The rows come from 5 hidden closed curves, with some noise, and rows from the same curve form a group. Each curve winds through 6 dimensions. The rows are also pushed far along 2 directions, which tell nothing about the answers.
In the rows, zero is written as 128.
Known rows, each followed by its group:
[155 135 123 123 135 107 144 106 129 134 158 126 130] -> (4)
[140 129 135 136 156 131 156 112 125 128 139 138 137] -> (2)
[128 120 164 185 100 131 116 131  91 157 106 142 151] -> (3)
[207 123 141 162  88 103 175  92 141 146 161 112 135] -> (3)
[108 131 111  98 120 139 107 133 127 114 107 126 124] -> (0)
[189 116 132 148  99 122 157 114 155 122 151 115 116] -> (4)
[156 122 140 160 101 123 119 132 142 139 145 120 114] -> (1)
[126 116 109 106 118 136 158 131 125 115 134 110 130] -> (0)
[101 137 147 158 143 130  84 137 101 120 117 149 141] -> (2)
[126 117 129 115 118 144 132 138 132 115 102 134 119] -> (4)
[114 131 140 157 110 126 104 137 118 143 112 117 132] -> (3)
[169 123 116 127 107 128 129 117 146 117 147 119 113] -> (0)
[117 131 109  62 163 141 164 116 125 108 101 138 117] -> (2)
[204 105 128 173 137 116 145 114 138 124 166 125 119] -> (0)
[180 127 135 192 111 107 112 113 141 141 165 115 138] -> (0)
[ 97 144 125 122 136 136 125 126 141 120 124 117 139] -> (2)
[137 127 107 105 115 131 139 118 142 138 133 129 126] -> (1)
[176 139 127 136 121 111 148  86 129 125 151 129 147] -> (3)
[140 132  96  81 139 140 151 106 138  98 132 123 132] -> (1)
[132 127 138 140 103 119 111 130 117 157 122 145 129] -> (4)
[118 120 142 120 150 136 144 138 108 127 125 144 124] -> (0)
[167 144 114 103 141 114 150  94 139 137 143 104 105] -> (1)
[108 111 149 133 142 144 130 153  98 132 119 150 124] -> (0)
[111 129 130 127 163 126 134 133 109 125 129 134 132] -> (1)
[115 126 110 103 117 139 124 128 132 138 118 136 127] -> (1)
[148 138 168 192 110 106 121 124 102 140 151 124 137] -> (4)
[148 139 128 127 132 104 143 110 118 134 152 124 127] -> (4)
[ 92 144 107  75 156 122 157 127 134 108 121 110 127] -> (2)
[ 82 111 184 226 119 123  51 186  74 181 116 171 138] -> (1)
[131 121 149 152 131 122 119 143  91 119 123 129 122] -> (2)
[114 125 152 173 148 125  89 144 114 119 121 145 141] -> (2)
[132 137 134 105 139 127 143 123 145 109 155 133 130] -> (0)
[141 123 131 147 117 118 124 131 130 156 137 133 124] -> (2)
[ 95 121 128 132 116 146  98 148 113 149 105 147 134] -> (1)
[145 127 133 131 126 130 144 119 140 100 130 120 137] -> (3)
[134 122 111  89 137 133 178 125 148 118 121 107 114] -> (2)
[ 74 131 133 115 133 141 113 145 101 130  81 117 126] -> (3)
[204 124 106  89 116 115 189  89 143 102 164 112 113] -> (3)
[114 139 112  68 111 139 123 114 134  96 101 141 131] -> (3)
[ 94 128 163 140 124 137 128 146 110 130  88 150 139] -> (4)
[144 104 145 172 128 132 147 142 129 145 131 122 126] -> (2)
[101 145 127 102 133 135 123 111 101 118  94 142 148] -> (3)
[159 121 142 155 114 127 138 118 143 107 139 120 138] -> (3)
[152 127 152 156 131 120 105 125 121 149 141 152 118] -> (0)
[170 139 127 105 124 118 167 100 150 106 138  99 107] -> (0)
[139 135 132 107 136 126 118 122 124 134 126 147 110] -> (0)
[252 114 136 196  80  94 177  92 159 142 197  91 114] -> (4)
[150 142  99  91 129 123 129 102 141 107 145 124 121] -> (1)
[118 136 135 124 159 122 134 134 121 108 128 124 118] -> (1)
[ 87 126 141 173 129 142  67 156  89 140  95 140 136] -> (4)
[166 121 139 158 100 121 147 122 128 132 134 111 116] -> (4)
[150 131 136 144 116  96 130 134 138 148 159 125 111] -> (1)
[ 98 131 117 127 132 136  96 140 104 123 102 128 124] -> (4)
[ 82 144 110  77 148 128 141 129 126 127 110 124 127] -> (2)
[128 135 122 124 122 134  98 124 111 121 126 137 127] -> (3)

New rows, each followed by its group:
[129 127 134 112 127 142 126 129 128 107 108 127 111] -> (0)
[132 126 123 100 143 126 143 134 111 101 111 128 110] -> (2)
[143 135 131 133 102 110 132 117 137 147 123 134 125] -> (4)
[109 122 117 121 145 135 135 139 121 122  95 128 124] -> (4)
[ 93 140 137 113 123 131 121 136 115 136 117 128 136] -> (0)
[129 103 168 231 113 123  84 172 115 140 154 153 146] -> (1)
[ 73 128 150 133 142 126 108 165 110 145  98 135 116] -> (1)
[168 128 135 151 131 117 149 106 139 112 152 126 144] -> (3)
[152 122 135 135 116 126 146 127 128 128 136 112 108] -> (1)
[113 122 148 155 111 136 121 146  94 137  97 125 122] -> (4)
[123 132 126 136 145 113 149 130 133 128 145 111 132] -> (2)
[158 109 133 147 117 122 128 142 139 126 155 125 115] -> (3)
[ 97 136 128  87 117 133 114 134 109 134 102 145 124] -> (4)
[119 115 126 114 129 136 121 149 130 114 127 131 114] -> (3)
[154 113 143 178 104 116 110 141 131 145 138 126 120] -> (2)
[126 117 126 155 134 145 110 131 111 127 128 144 145] -> (1)
[103 122 121 113 128 133 132 152 137 104 129 139 131] -> (1)
[138 112 147 188 133 128 128 138 116 125 147 119 147] -> (0)
[ 84 124 124 107 132 142 101 148  91 138  80 142 119] -> (0)
[153 126 139 145  96 126 110 119 127 124 132 149 142] -> (3)
[161 139 140 136 119 114 154 109 138 124 142 101 119] -> (0)
[141 129 128 124 112 127 134 131 140 122 128 114 106] -> (1)
[ 95 116 127 108 145 145 150 147 124 123  94 123 122] -> (2)
[151 143 117  84 104 122 171  92 131 121 119 114 132] -> (3)
[113 139 105  81 137 133 110 122 124 103 120 136 119] -> (3)
[141 123 121 104 145 133 149 120 118 105 141 118 122] -> (4)
[ 83 142 145 117 131 137 120 138 105 126  93 120 130] -> (0)
[106 150 150 130 121 121 125 127 100 116 118 123 132] -> (4)
[116 131 105  75 143 131 123 132 136  97 128 132 112] -> (3)
[115 115 130 129 148 128 151 146 132 120 120 112 124] -> (2)
[167 130 124 171 112 113 114 115 136 134 153 115 126] -> (4)
[ 85 122 161 125 132 140 131 150  99 130  86 153 136] -> (4)
[102 132 129 101 111 145 118 129 129  99  92 135 137] -> (3)
[123 148 119  81 119 118 154 112 139 122 140 110 124] -> (0)
[127 130 149 165 158 133 136 125 112 131 133 141 145] -> (2)
[ 90 143 163 158 126 128 102 142  82 130 108 134 140] -> (4)
[ 92 141 125  94 132 117 118 146 125 131 115 135 108] -> (1)
[115 115 149 202 126 133  68 152  85 154 121 140 135] -> (4)
[149 139 140 125 125 124 148 114 134 114 124 107 114] -> (0)
[151 106 139 174 147 133 114 138 108 126 124 138 126] -> (0)
[164 115 160 196 104 126 119 129 133 126 143 127 144] -> (3)
[135 110 124 121 123 140 132 137 135 128 113 138 120] -> (4)
[101 108 130 118 127 147 132 153 100 130 119 143 126] -> (0)
[172 117 139 157 134 123 149 118 124 116 165 115 127] -> (4)
[160 125 118 139 106 121 118 118 143 125 146 118 126] -> (0)
[128 112 141 151 129 137 147 142 123 142 118 125 125] -> (2)
[133 112 146 136 127 135 119 135  99 124 123 165 141] -> (3)
[135 120  92  55 132 139 160 121 156 109 111 125 111] -> (4)
[167 113 133 146 106 130 141 125 145 124 132 125 121] -> (4)
[129 126 111 102 125 128 126 124 116 133 111 124 115] -> (0)
[168 113 146 195 106 112 118 130 132 171 157 137 130] -> (2)
[131 140 163 167 110 116 117 127 103 130 137 127 135] -> (4)
[128 147 120  98 125 126 141  96 115 117 114 133 145] -> (3)
[104 128 146 142 144 137 117 133 108 110 106 144 151] -> (3)
